The rows are grouped in 3 ways, from coarse to fine. Each group lies inside one group of the grouping before and may be the whole of it. The rows also spread widely along 10 directions, which tell nothing about the answers.
Some rows, each with its group in each grouping after it:
[  0  -3  25  -7  -3  10 -16   4  13  -4 -11  -4   5  -4  -1  -8   0   0
  -5  -6  -4 -18 -16   5  14  -2   5]
z832 robid roz
[ -2 -12   0  -1  -7  12   8   4  -3   8  -7  -7   7   3  -5 -17   2 -19
 -15 -13   0  -5 -12 -10   3  -2   1]
z871 pek vofep
[  1  -3   2 -10   6   2 -16  14  -1 -10 -20  -4   4 -15 -14 -16  -5  -7
 -15  -5 -15 -14  -9   5  13   2  -6]
z652 Voko pavu
[ -7 -17   8   6  -2 -13  12 -14  -5  -2  -2   1  14  -1  10   1   1   1
   4   4   3   8  -9  10  -8  -1   3]
z871 noke kub
[-11  -5 -22  -9  10  11   3  15  -8 -10  -5  -8   9 -15 -18 -12  -9  -8
  -5   3   6   3 -11   9  14   5 -10]
z871 noke ropin
[ 17 -13  11   3  -8   3  -3 -10   7  20 -10  -4   5  11   1  -8   4 -21
  -3  -5 -13 -17 -15 -17  -1   0  -5]
z459 Vigit damuz
[ 13 -12  17 -15  -6  -2   3   7   7   7 -11  18  11  13  -8   7   2  -2
  10   5  -6  -8 -17  30  17   7   8]
z832 Muvu dirip
[  1   0  12 -17  -4  18   4  11  13   2 -10  -3   3   2  -8 -14  -4  -1
  -8  -1   3 -14 -25  13  23   0  -4]
z871 pek vokop
[ 12 -18  11 -10  22  10  31   0  -6   4   0  -5  15 -10  14   8   7 -10
  -8  -1  -3  -6   1  -9  12   6   7]
z820 niv Goka
[  1  -9   3   3  -1   9  23  -4  11  15   3  -5  17  12   5  -4   8 -13
  13  -3   9  -3 -16   9  -9  -2  -7]
z652 vibet Muza
[  7 -17  31  -4   0 -12   7  -8  -2  -4 -11   9  12  -4  14   6   2   5
  -5   1  -9  -3 -10  13  10   3  18]
z832 Tago Veke
[  6 -14  -9  -1  -5   5  -1  -6  -1  12 -10  -2   6  -1  -8  -3  -3 -16
  -3   5  -6 -11 -11 -19   2   6 -10]
z871 noke sem
[ -6  -6   2   6  -3  10 -26   2  -5  -3  -4 -10   6 -12  -9  -2   9 -21
  -5 -11  -3 -12   5 -21   1  -4   0]
z459 Mekim fon
[-13  -8   4  -2  -5  18   2   1  -9   6  -4   2   3 -18  -7   6  -1  -5
 -10  -3   1  -2   4 -10  14   5  12]
z652 Dipa suz
[  1 -10 -13 -14   2   8  -1  20  -8   1  -6   6  11   4 -22  -3   8 -22
   0  -7  -3  -6  -5  10  13   7   1]
z820 pizut duk
[  2  -4   7 -15   3   9   9   9  10   3 -12   1   3   7 -15 -12  -9   4
   0   3  -1  -7 -18  22  11   1  -9]
z871 pevum dutaf
[-11 -13 -13   3 -30  -2 -20  -1  -9   4  -1   7   6   3 -15  -5   2 -15
   0   2   2   0 -20  -2   7   3  -1]
z871 pevum kage
[ 14 -10  18  -5   6  -6  -3  -1   6   7 -25   3  -1   6 -11 -16 -10  -2
 -11  -5 -23 -16  -5   4  -3   4  -1]
z832 robid pog
[-13 -11  11   1   4   9  33  -2  -4   3   1  -7  10   1   6 -11   2  -3
  -5 -12  14  11  -5  10  -5  -7   8]
z871 pek div
[ -5  -9  -2  10   6 -15  -5  -7  -7  -6 -15  -9   5 -10  -6 -25 -13  -4
 -11  -7 -15   4  -5   5 -18  -3 -10]
z652 Dipa vezu
[ -4  -9  10   3  -2 -16  -9  -7  -3  -4 -13   2   2   0  -7 -10  -6   4
   2   0 -11  -3  -3  16  -7  -1   0]
z820 niv lavu
[-14  -7   5   3  -6  -8   2   4  -9   4 -16  11  -1   4 -19 -13  -3  -3
  -5 -12  -8   7   5  21 -10  -1   8]
z652 Voko bem
[ -8   2  -8  -5   3  14  -4  11  -3 -10  -7 -12   6 -16 -13 -15 -10  -3
  -9  -2   7   4 -13  12  17   4  -6]
z459 Mekim Bisi
[ 21  -9 -12 -16  25   7  12   8   4  10 -16  -5   7  -3 -15  -5  -9 -12
   0   7 -15 -18  -3  -6   8  12 -18]
z820 pizut vofo
[ -2   6  14 -11   2  17  -7   6  20   0  -4 -13   4   5  -6 -18  -1  -2
   4  -3   4 -17 -20  18   8  -6 -10]
z820 niv Pesag
[ -1 -24  -9   7   7 -15  19 -10 -13   9  -2  11  16   4  -2  14   6 -13
  18   8   0   9   9   2 -17   4  -3]
z871 noke sem
[-23  -8 -11  14  -2   0   0   0 -13  -4  -4 -14   5  -4 -10 -29  -4 -15
  -9 -19   6  10   1  -3 -23 -10  -5]
z871 pek vokop
[-19 -11   7   9 -13   6  -6  -3  -9   1   3   2   9  -8  -2   4  10 -11
   0 -10   4   2   3  -3  -2  -4  13]
z652 Dipa vezu
[  6 -10   3   5   5   0  -2   1  -3  -6  -5 -20  14  -4   6 -22   4 -21
 -16 -17  -4  -2 -15  -7  -4  -4  -6]
z459 Mekim fon
[ -2  -9   2 -13   9  19  25  12  -2   0   0   1  16 -12   0   8   5  -5
  -3   1   8  -1  -9   9  22   8   6]
z652 vibet Muza
[-11 -16 -10   2  -3   9  28   2 -11   8  10   0  15   6  -3  -2   6 -16
   6  -5  17  15  -6   5  -4   1   3]
z871 pevum kage
[-17  -9  -6  -3  -7   7  -2  12  -8   0  -4   5   7   4 -19  -6   6 -14
   1  -8   6   2  -2  11   0  -1   4]
z871 noke kub
[-10  -2   8  -4  11  15   5  -2  13  -4   0 -15  10  -6   1  -7  -3   0
   7   1  12  -5 -11   7  -1  -6 -12]
z871 noke sem
[ -4   0   7 -13   8  14  26   9  10   9 -10   6   4   3 -13  -4  -7   8
   5   3   5  -1  -7  31   9   5  -1]
z652 vibet Muza
[  0  -2   0  -8   5  14   3   5   2  -1 -11 -10   4 -15  -7 -16 -12  -1
 -14   0  -5  -7 -16   2  14   4  -8]
z652 Dipa vezu
[ -6 -10   1   1   6  -3 -12   5  -2 -16  -7 -14  14  -9   0 -18   2 -12
  -6  -8  -2  -5 -14   1  -2  -7  -9]
z871 pek vofep
[-12 -11   8  15 -14   0  -8  -5  -3   3   8 -10  16  11   6 -13  18 -25
   5 -21   8   4 -12   1 -16 -13   4]
z459 Vigit damuz
[  1  -2 -25  -1   9   4   4  12  -2  -1  -2 -11  14   1 -19 -17  -2 -20
  10  -3   7   6 -12  15  -4   3 -20]
z459 Mekim fon
[ -3  -2  10 -16   0   3 -15   8   3  -8 -11   7   2 -10 -14   3  -4   7
   3   9  -5 -12  -9  22  24   5   3]
z820 niv Pesag
[-10 -12 -12  13 -12  -6   0  -8 -15   0   4 -10  12  -3   2 -17   2 -18
  -6  -8   4   7 -14  -4  -8  -1   0]
z820 niv Pesag
[ -6   1   5 -13  14  12  12   7   6   3 -15   5  -1 -10 -18  -4 -15  12
   2   6  -3  -2   1  25  10   6  -4]
z652 Dipa suz

New rows, each followed by its group in each grouping:
[-18  -8  -5   3 -13   3  -9   9  -6  -6  -1  -1   9   2 -12 -13   6 -14
   2 -10   9   4 -11  11   0  -6   2]
z871 pek vofep
[-17 -12  16  -3   5   4   7   0  -8  -4  -6  10   3 -10  -8  14  -1  10
   4   3   4   4  14   9   5   0  13]
z871 pevum dutaf
[ -9 -10  11   5  -7   9   5  -7   1   7   7  -8  13   3   8   0  11 -11
   3 -11   9  -4  -7  -5  -3  -5   7]
z820 pizut vofo
[  1 -17  27  -1   0   7   8  -1  -7   9  -8  10   5   0   0  10  11 -12
  -8 -11  -7 -10  12 -11   4   1  25]
z832 Tago Veke
[-15  -7  13   7 -18   4  -9   3  -3   3  -4  -3   7   6  -4 -18  13 -18
 -10 -23  -1  -3 -10   2  -7  -9   9]
z652 Voko bem
[ -1 -12 -14  -7  -9  -2  28   6 -12   8  -2   5  12  13  -9 -17  -4 -11
  -6  -7   6  16 -22  27   7   9   5]
z820 pizut duk
[ -9  -6  10   5   2  -5 -19   6  -1  -5 -11  -3   7   6 -14 -17   1 -11
   5 -16  -7  -4   3  16 -20  -9   0]
z832 Muvu dirip
[ -5  -8  -3  -4 -10   0 -24   4   0   6 -18  12  -4   4 -29   0  -3  -9
   5   4 -11 -14   1   1   2   3  -5]
z871 noke sem
[ -5  -3  -5   8   5   6  -2  -3   0  11 -18 -11  -3  -4 -18 -24 -12 -11
 -10  -9 -12 -11   5 -14 -20  -2 -12]
z652 vibet Muza
[ 12 -20   6  -1   3   0   5  -1 -15  11 -13  11   5  -6  -8  17   8 -18
  -7  -3 -15  -7  17 -20   8  10  13]
z459 Mekim fon
[  0 -12  19   6  -6   0  17 -19   1  17  -8   5   4   4   3   4  -9   6
   6   4  -1   2  -1   6  -5   4  10]
z832 Muvu dirip
[ -6 -10  15   1   3   4  10   7  -3   8  -6   5   6  15 -10  -8  12 -17
   2 -20  -1   2   6  14 -10  -7  10]
z459 Vigit damuz
[  4 -14   2 -12 -10  11   9   4   1   0   3  -1  18  -6   7   4   7  -9
  -3   7   9  -6 -32   1  30   5   3]
z871 pek div
[ -5 -11   6   6  -1  -3   4   2   2  -4   1 -12  20   4   9 -18  12 -16
  -2 -16   3   0 -21  12 -12  -9  -4]
z652 vibet Muza
[ -8  -4   4  -9   3  10  28   8  -4   2  -3  -3   6   5  -6 -20  -5  -2
  -9 -10   8   9 -13  28   8   2   6]
z820 niv Pesag
[ -6  -5  15 -10  -1   5 -11   6   0  -4 -21   4  -6  -8 -18 -11  -9   6
 -13  -3 -11 -13  -1   6  12  -1   5]
z871 pek div
[ -3 -12 -11  -3 -16   4   1  -9  -2   4   3   1  14  -9   1  10  -4  -3
   9  19  10   1 -28   0  20   9  -6]
z871 noke sem
[ -2  -8 -15  -2  -4  -2 -10   1  -3   3  -4   6  11  -9 -15   5  -3  -7
  14  13  -3  -3 -10   7   8   7 -10]
z652 Dipa vezu
[-17 -10  -1  13   6 -20 -10  -1 -11  -6 -11   2   7  -2 -13 -11   3  -8
   8 -11  -9   7  15  13 -30  -7  -3]
z652 Voko bem
[ -8  -1   1  -1   6   2   1   6  12  -2  -3  -6  14   6  -7 -11   3  -5
  17  -3   6  -4 -13  27 -10  -5 -13]
z652 vibet Muza
[ -8  -1  -7  -4   4  27   0  10   5   1   2 -14  12 -13  -7  -4   4 -15
   0  -3   9 -12 -11  -9  10   1  -8]
z652 vibet Muza
[  0 -13  -9  -7  10  -3  17  13 -11  -3  -1   7  18   0 -10   1   4 -13
  10   0   4   7  -6  21   5   7   3]
z832 Tago Veke
[  9  -7 -10  -7   8   5 -14   7  -2  -4 -10  -8  11 -15 -11  -7  -6 -15
  -2   6  -8 -16 -13 -12  13   8 -11]
z832 Tago Veke
[ -6  -4  15   7  -4   2   0 -11  -1   0 -10 -12   1  -8   2 -21 -12   3
 -14  -7  -3   2 -14   2   0  -3   2]
z459 Vigit damuz
[-14 -11   7   3 -25   9 -12 -10  -4   2  -1   1   5 -10   1   4   1  -3
  -7   3   6  -4 -18 -10  16   1   8]
z871 noke sem
[ -3 -17  -7  14  -5 -16  -3 -21 -11   1 -10  -8   5 -10   0 -14 -15  -2
  -6   5  -9   3  -9 -14 -15   0 -11]
z871 pevum dutaf
[ -2 -18 -22   2  10 -18  10  12 -23  -2 -10  11  13   4 -22 -10  -1 -19
   3  -7  -7  14   4  18 -13  10   1]
z832 robid pog
[  0  -9   6  -4  29   4  14   2  -7  -6 -13  -7   6 -21  -5  -3 -12   2
  -5   1  -6  -3  13  -3   0   5   1]
z832 Tago Veke
[ -5   1  25 -11   5  16  -5  13  16   0  -8  -1   6   1  -7  -2  11  -5
   5  -8   0 -17  -4  17   8  -7   1]
z652 Voko pavu
[  4  -5  -1  -3   7   9   4   5   2  -2  -7 -17  12  -4  -2 -26 -10 -11
 -11  -9  -1  -3 -21   5   1   0  -9]
z832 Muvu dirip
[  0 -16  10   5   9 -16  -3  -5  -7  -7  -7  -7  12  -1   6 -12   7 -12
  -4 -10 -11  -4   0   4 -14  -6   1]
z820 niv Pesag
[ -7   0   5 -10   8  12 -13  10  10  -2 -18  -1  -3  -5 -24  -7  -9   1
   5   3  -5 -16   2   7   6  -2 -10]
z871 pek vofep
[ -4  -6   0  -9  -5  20  16  10   5  12  -1   0   6  13 -14 -10   2 -12
   0  -6   9  -4 -14   8   6  -1  -3]
z871 pevum dutaf
[  8  -6   1   7   0  14   9  -8   7  18  -5 -17   6   5  -1 -15   0 -21
  -5 -10   0  -9  -8 -19  -9  -2 -10]
z459 Mekim fon
[ -9  -1   1   2   5  -6  -6   4  -1 -12  -9  -6   8  -4 -10 -16  -6   1
   4  -5   3   9  -6  29  -5  -3  -7]
z459 Mekim Bisi
[-10 -12  -2   7   8 -12   2  -5  -8  -6  -5  -1  13 -11  -2  -2  -2  -1
   7   1  -3   8   1  12 -11  -1  -4]
z652 Dipa vezu
[ 10 -13 -16   0   9 -11   9  -2 -10   0  -9   1  14  -8  -9   2  -6  -9
   7  10  -5   7  -5   7   3  12 -10]
z459 Mekim fon
[  4 -11   2  -9   3   0  -4   2  -5  -7 -19  -3   3 -15  -7 -12 -13   0
 -20   4 -12  -7 -14  -2  16   7  -4]
z871 noke sem
[  6  -9  -2   5 -16  -6   4 -11  10  18 -12  -4   4  23  -8 -28  -6 -14
  -2  -6  -6  -5 -27   6 -17  -3 -16]
z871 noke sem
[  1 -10  -5 -10   0   7  -6  13 -11  -4  -7  -2   7  -7 -11 -12   3 -18
 -17  -9  -9  -9 -10  -2  16   5   3]
z820 niv Goka
[ -5  -5  -3   0   2   4   9   8   6   1   2 -11  17  10  -2 -23   7 -18
   4 -14   6   3 -20  21 -11  -8 -11]
z652 Dipa vezu
[  1 -15 -12 -11   1   2 -13  10  -7 -12  -4   2  18 -16  -5   9   5 -13
   1  11  -1  -8 -18  -1  24   8  -7]
z871 noke sem
[ -1 -17 -12   0  -3  -9  -3  10 -12  -5  -7  -1  14   3 -10 -17   8 -24
  -7 -11  -5   0 -12   3  -5  -2  -4]
z871 pek div
[  6 -17   3   0  21 -13  35 -11  -6   1 -14  -4   8  -7   7 -12 -17   7
  -7   5  -6   9  -3   7 -10   4  -7]
z871 pek vokop
[ -7  -9 -20   8 -12  -3  11  -6  -5  23  -5   7   4  13 -20  -9  -6 -14
  14   0   0   8  -4  10 -19   4  -8]
z652 Dipa suz
[ -9 -10  22   5  -7  12 -16  -4  -8  -1  -6  -5   2 -15   1   2   7 -10
 -14 -11  -5 -10   3 -22  11  -3  16]
z459 Vigit damuz
[-17  -4  -4  -5   0  10  11   7 -16  -2  -6   4  -1 -12 -17  -6  -9   3
 -10  -2   4   8   4  13  14   8  13]
z820 niv Pesag
[-10 -13 -24  10   0  -5  15  -1 -15  11  -1   3  11   3 -16  -6   0 -19
  11  -4   2  13   4   6 -19   3  -6]
z652 Dipa vezu
[  2  -4  -2   7  -7   4 -26  -3   3   7  -9  -8   3   0 -14  -6   4 -20
   5  -5  -6 -15  -1 -16  -6  -2 -10]
z459 Mekim fon
[  0 -17  13   5  -6   2   8 -15  -4  10  -9  -2   3  -7   7   0  -2  -5
 -11  -1  -5  -8  -2 -23   1   0   5]
z871 pek vokop
[  8  -4  12  -4   5   5  16  -3   6  15 -16   2  -2   6 -11  -6 -10   3
   0   1  -6  -3   1  13   1   5  -3]
z459 Mekim Bisi
[  4 -13   8  -6  -2   0  10   3  -2   5 -14   1   4   5  -7 -16  -1 -10
 -14  -9  -8  -6 -11   3   3  -1   2]
z871 pek div
[ -2  -8  -8   0   1  13  -3   6  -1  11 -12  -8  -3   3 -23 -22  -7 -18
 -12 -10  -8 -11   0 -16  -8  -1 -11]
z871 pevum kage
[ -3 -15 -26   5 -10 -13  -8   3 -18   2 -12   3   6   0 -20 -17  -6 -20
  -5  -2  -8   2 -10  -4  -6   4  -9]
z871 pek vokop
[  4 -25  -9   3   3  -8  12   1 -26   6  -7  12  13  -7  -7  10   5 -21
  -5  -2  -9   4   9 -13   2  14  14]
z832 robid pog
[  1  -6   4  -8  -5   4   6   6  -3   8 -13  12   1   2 -18   3  -4   1
   1   3  -2   1  -2  19  15   9   6]
z459 Mekim Bisi
[  7 -11  -6   2 -10   7  22 -10   6  26  -7  -1   5  16  -6 -11  -6 -13
   5   3   2  -4 -16  -5  -5   3 -10]
z871 pek vofep
[-11  -7  -6   1 -13  22   0 -10  -2  17  -2   4  -2 -11 -14  15  -6  -3
   7  14   8  -8   2 -22  12   8   1]
z871 noke sem
[ -4  -2   5  -3   8   8  27   4   8  11  -3  -1  10  17 -11 -15  -6  -2
  15  -7  11   9  -7  35 -12  -2  -2]
z832 Muvu dirip
[ -2 -15  26   3 -17   4 -15  -6  -3   8  -9   9   3  -1  -1  10   9  -9
  -6  -7  -9 -16   1 -15   8   2  21]
z832 robid pog
[  5 -19 -13   3  10 -20  10  -5  -6   3  -9   4  14   5  -8  -3   0 -11
  17   7  -6   3  -2   9 -18   1 -15]
z871 pek div
[ -5   0  15 -10   5   9  -6  10   4  -7 -12   2   3  -9 -12   2  -3   7
   2   1   1  -4  -1  22  18   2   3]
z459 Mekim Bisi
[ -6 -12   8   3 -11  -4  20  -7  -6   5  -6   2   8   0   4 -15  -6   0
 -13  -8  -2  12 -18  17   2   1   8]
z652 Dipa vezu
[-13  -4 -17   2   1  -7  -3   9  -5  -6  -8   2  10  -3 -20 -13  -5  -5
  10   0   2   6  -8  26  -8   2 -11]
z652 vibet Muza
[  5 -15   7  -4  -2   8   1   1  -5  16 -11   9   4  -1 -10   7   8 -18
  -6  -5 -15 -14   6 -14   4   5   7]
z652 Dipa suz
[ -3  -9  16   1  16  -3  25  -6   6  -1  -9 -10   8   1   8 -17  -7   5
  -1  -6   3   4  -5  15 -13  -7  -6]
z871 pek vokop
[  7 -14   0   4  -7   1  18 -11  -5  13   0  -3  13   1   6  -3  -1 -12
   0   2   1   4 -19  -3   6   5   0]
z459 Vigit damuz
[-19  -6   1   5 -11  18  12  -4  -1   6   5 -11   5   0  -2 -18  -4  -7
  -7  -9  16   7 -14  -2  -3  -5   0]
z871 pevum kage
[-11 -13   0   2  -3   4   1   0  -7   0   0   2  10  -7  -4   7   7  -9
   8   0   7  -2   2  -5   3  -1   3]
z871 pek vokop
[-16   4   0   3   8  10 -17   9   5  -1  -9  -6  -1   1 -26 -16  -4  -9
  12 -10   2 -10  11   7 -17  -7  -7]
z832 Tago Veke
[  3 -11  -1  -8 -19  13   1   7  -2   3   0   2  16  -7   2   2   8 -14
 -11   1   2  -9 -32  -1  30   9   6]
z652 vibet Muza
[  0  -5  11 -12  18  -2  -5  17   3  -4 -19   9   5  -2 -19   0   5  -5
   5  -4 -14 -12  11  18   0   0  -1]
z652 Voko bem
[ -3   1  -1  -2  -4  -1  -6   8   5  -8  -7 -10  11   4  -8 -26  -3  -6
  -1  -8   4   5 -26  30   3  -3 -11]
z459 Mekim Bisi
[ 11 -10   2  -6  25   6  11   3  -4   2 -14  -4   7 -14  -8   7  -3  -7
   0   4  -8  -7  15  -8   4   7  -7]
z459 Mekim Bisi
[-18   2   4  -1  -7  22   8   3   7  15  -3  -1  -1   5 -17 -11  -3  -4
   3  -9   9   0  -2  14  -3  -4   1]
z652 Dipa suz
[-22 -11   8   8  -8  -2   1  -4  -5 -12   9  -5  17  -6  10  -2  10  -4
   8  -6  18   9 -11  11  -3 -10   6]
z871 pek vokop
[-12  -9  19   4  -5   9  -1  -4   9  -2   4 -11  14   3  10  -6  12 -10
   5 -11  12  -6 -11   1  -5 -13   1]
z871 pek vofep
[ -7  -6   3  -1   4   9   0  -8  -9  -9  -7  -9   7 -31   1  -1 -21  12
 -10  11   2   2  -9  -3  18  10   4]
z832 Muvu dirip
[ -4 -18  11   3   6  -8   5  -9 -14  -7 -15  -1   4 -20   5  -2  -8   4
 -18   0 -10  -1   4 -12   3   2   8]
z871 pek vokop
[ -6  -5  -4   9   4  -2 -17   0  -3   5 -11  -5   1   2 -19 -13  -1 -16
   7  -9  -8  -6   8  -4 -18  -5 -10]
z459 Vigit damuz
[ 23 -18   8  -3   6  -7  -1   0   4  11 -11   1  16  13  -1  -4   7 -23
   5  -4 -17 -16 -10  -2  -8   2  -6]
z832 Muvu dirip
[-12  -6  12   0   4   3 -21   7   6 -10  -7  -8   6   2 -11 -12   6  -9
   4 -11  -2 -13  -1   5 -11 -13  -8]
z871 pevum dutaf
[-21  -8  15   7  -9   2  13  -4  -3  -7   3  -4  14  -6  10  -9   4   3
  -5 -11  13  11 -15  22  -1  -6  12]
z652 vibet Muza
[-12 -16 -11   1  -3   0  -8   7 -13  -3   2   7  14  -6 -10  14  14 -19
  14   1   6  -2   5  -6   2   1   2]
z871 pek vokop
[  2 -17  -6   2  -8  -4  17  -4 -16  11  -7  11   8  -2  -7   1  -6  -8
  -4   3  -3   7  -8   1   7  14  11]
z832 robid pog
[ -1 -16  15  -3  -1   0  21  -1  -3  -1  -3  -3  13   1  13 -10   5  -5
 -12 -10   4   4 -17   9   5  -3   8]
z871 pek vokop
[ -5 -12   4   0   2 -14 -14  -2 -10 -16 -13   3   9 -17  -5  -4 -10   5
  -5   5  -9   1  -9  11   8   7   4]
z832 robid pog
[ 13 -16   2  -9   7   3  31  -6  -3  18  -9  10   9  -5   0  10  -6  -2
  -1  11  -8  -1  -5   2  11  13   2]
z652 Dipa suz
[ -2  -8  10   6  10  -8  -9 -10   7  -7  -8 -10  13 -13   7  -3  -2   2
   7   4  -6 -10  -6   2 -11  -5 -12]
z652 vibet Muza
[-20 -13   4   5   6  -7  13  -3  -9 -13   5   0  18  -9   7   5   6   2
  14   0  16  15   0  19  -6  -6   4]
z871 pek vokop
[  6 -13  -8   4  25 -11  27 -12  -2   5  -8  -6  14  -8   2  -4 -12   0
  11   9  -7   7   2   8 -17   4 -18]
z652 Dipa vezu
[ -9 -10  29  -2   9  13  11   2  -2   5  -6   5   5   0  -3   9   6  -2
   2 -12   2  -3  19   6  -3  -3  21]
z832 Muvu dirip
[ -2  -3  -3  -2  -3  21  -3   7   0  11  -8  -6   1  -1 -18 -13  -3 -19
  -7  -9  -2 -14  -2 -15   2   2   0]
z832 Tago Veke
[ -1 -14  -7   2 -13  -9   6   3  -2  17 -11  13   5  26 -21 -12   4 -18
  10  -7  -4   0  -5  15 -15  -2  -3]
z871 pek vofep
[  4  -4 -14 -15   8  -2 -15  20   2  -6 -16  11  10  -6 -27   1  -1  -7
  12  11 -11 -14  -9  22  14   9 -13]
z652 vibet Muza
[-12  -2  -3   3  -3  -1   1  -2  -1   5 -10  -5   0   9 -17 -24  -9  -3
   1 -11   0   4  -5  17 -15  -3  -5]
z820 pizut duk
[ -5 -13  16   5  -2   0   5 -10  -6  12 -11  13   0  -3  -7  12  -2   2
   5   2  -6  -3  15  -4  -1   5  16]
z832 robid roz
[ -2 -13   4   4   0  15  22  -7   2  18  -1  -8   7   6   2  -5   4 -16
   1  -7   7  -4  -1 -16  -8  -4  -2]
z871 pek vofep
[-14  -1   2   1 -15  16   3  -4   5  13  -6  -3  -5   6 -17 -15 -12   1
  -1  -1   8  -2 -12   4   0  -2  -4]
z871 pevum dutaf
[  6  -3   2   2 -10   6   6  -9  10  11  -2 -11   9   8   2 -19  -7  -7
   3   1   4  -1 -33   9   5   0 -12]
z459 Vigit damuz
[ -8 -14   7   0  -5  -5  15   8  -1  12  -7  13   4  30 -19 -15   8 -13
   6 -17   0   7   2  28 -21  -7   4]
z871 pevum kage
[ -5 -17  15   0  12  -9   9  -3 -11 -13  -5  -7  14  -9  11  -7   4  -3
 -12 -14  -3   6   0   8  -4  -3  10]
z820 pizut duk
[ 11  -4  -1  -9   1  15   5   3   6  17 -10   1   2   3 -15  -1  -5 -10
   5   7  -4 -13 -11  -2  16   8  -7]
z459 Vigit damuz
[ -2 -21  -4   7  -5  -6  17  -8 -14   6  -3  -2  10   0   2 -13  -3 -12
 -13  -6  -2   9 -10  -6  -8   2   1]
z871 pevum kage
[  2 -11  -8  -2  11  -1  21  -2  -3   4  -7   0  13 -10  -3   3  -7   0
   5  11   0   2  -7   8   3   9  -8]
z652 vibet Muza
[  5 -19  -6   1  -3 -18   7   2 -13   9 -13   8   8  19 -13 -16   5 -22
  -4 -15 -14   2  -1  12 -16   2   2]
z820 pizut duk
[  9 -18  -7  -6   9 -10   2  -3  -9  -2  -6   2  16  -8   0   7   1 -10
   5   8  -7  -4  -6   0   6   9  -4]
z820 pizut duk
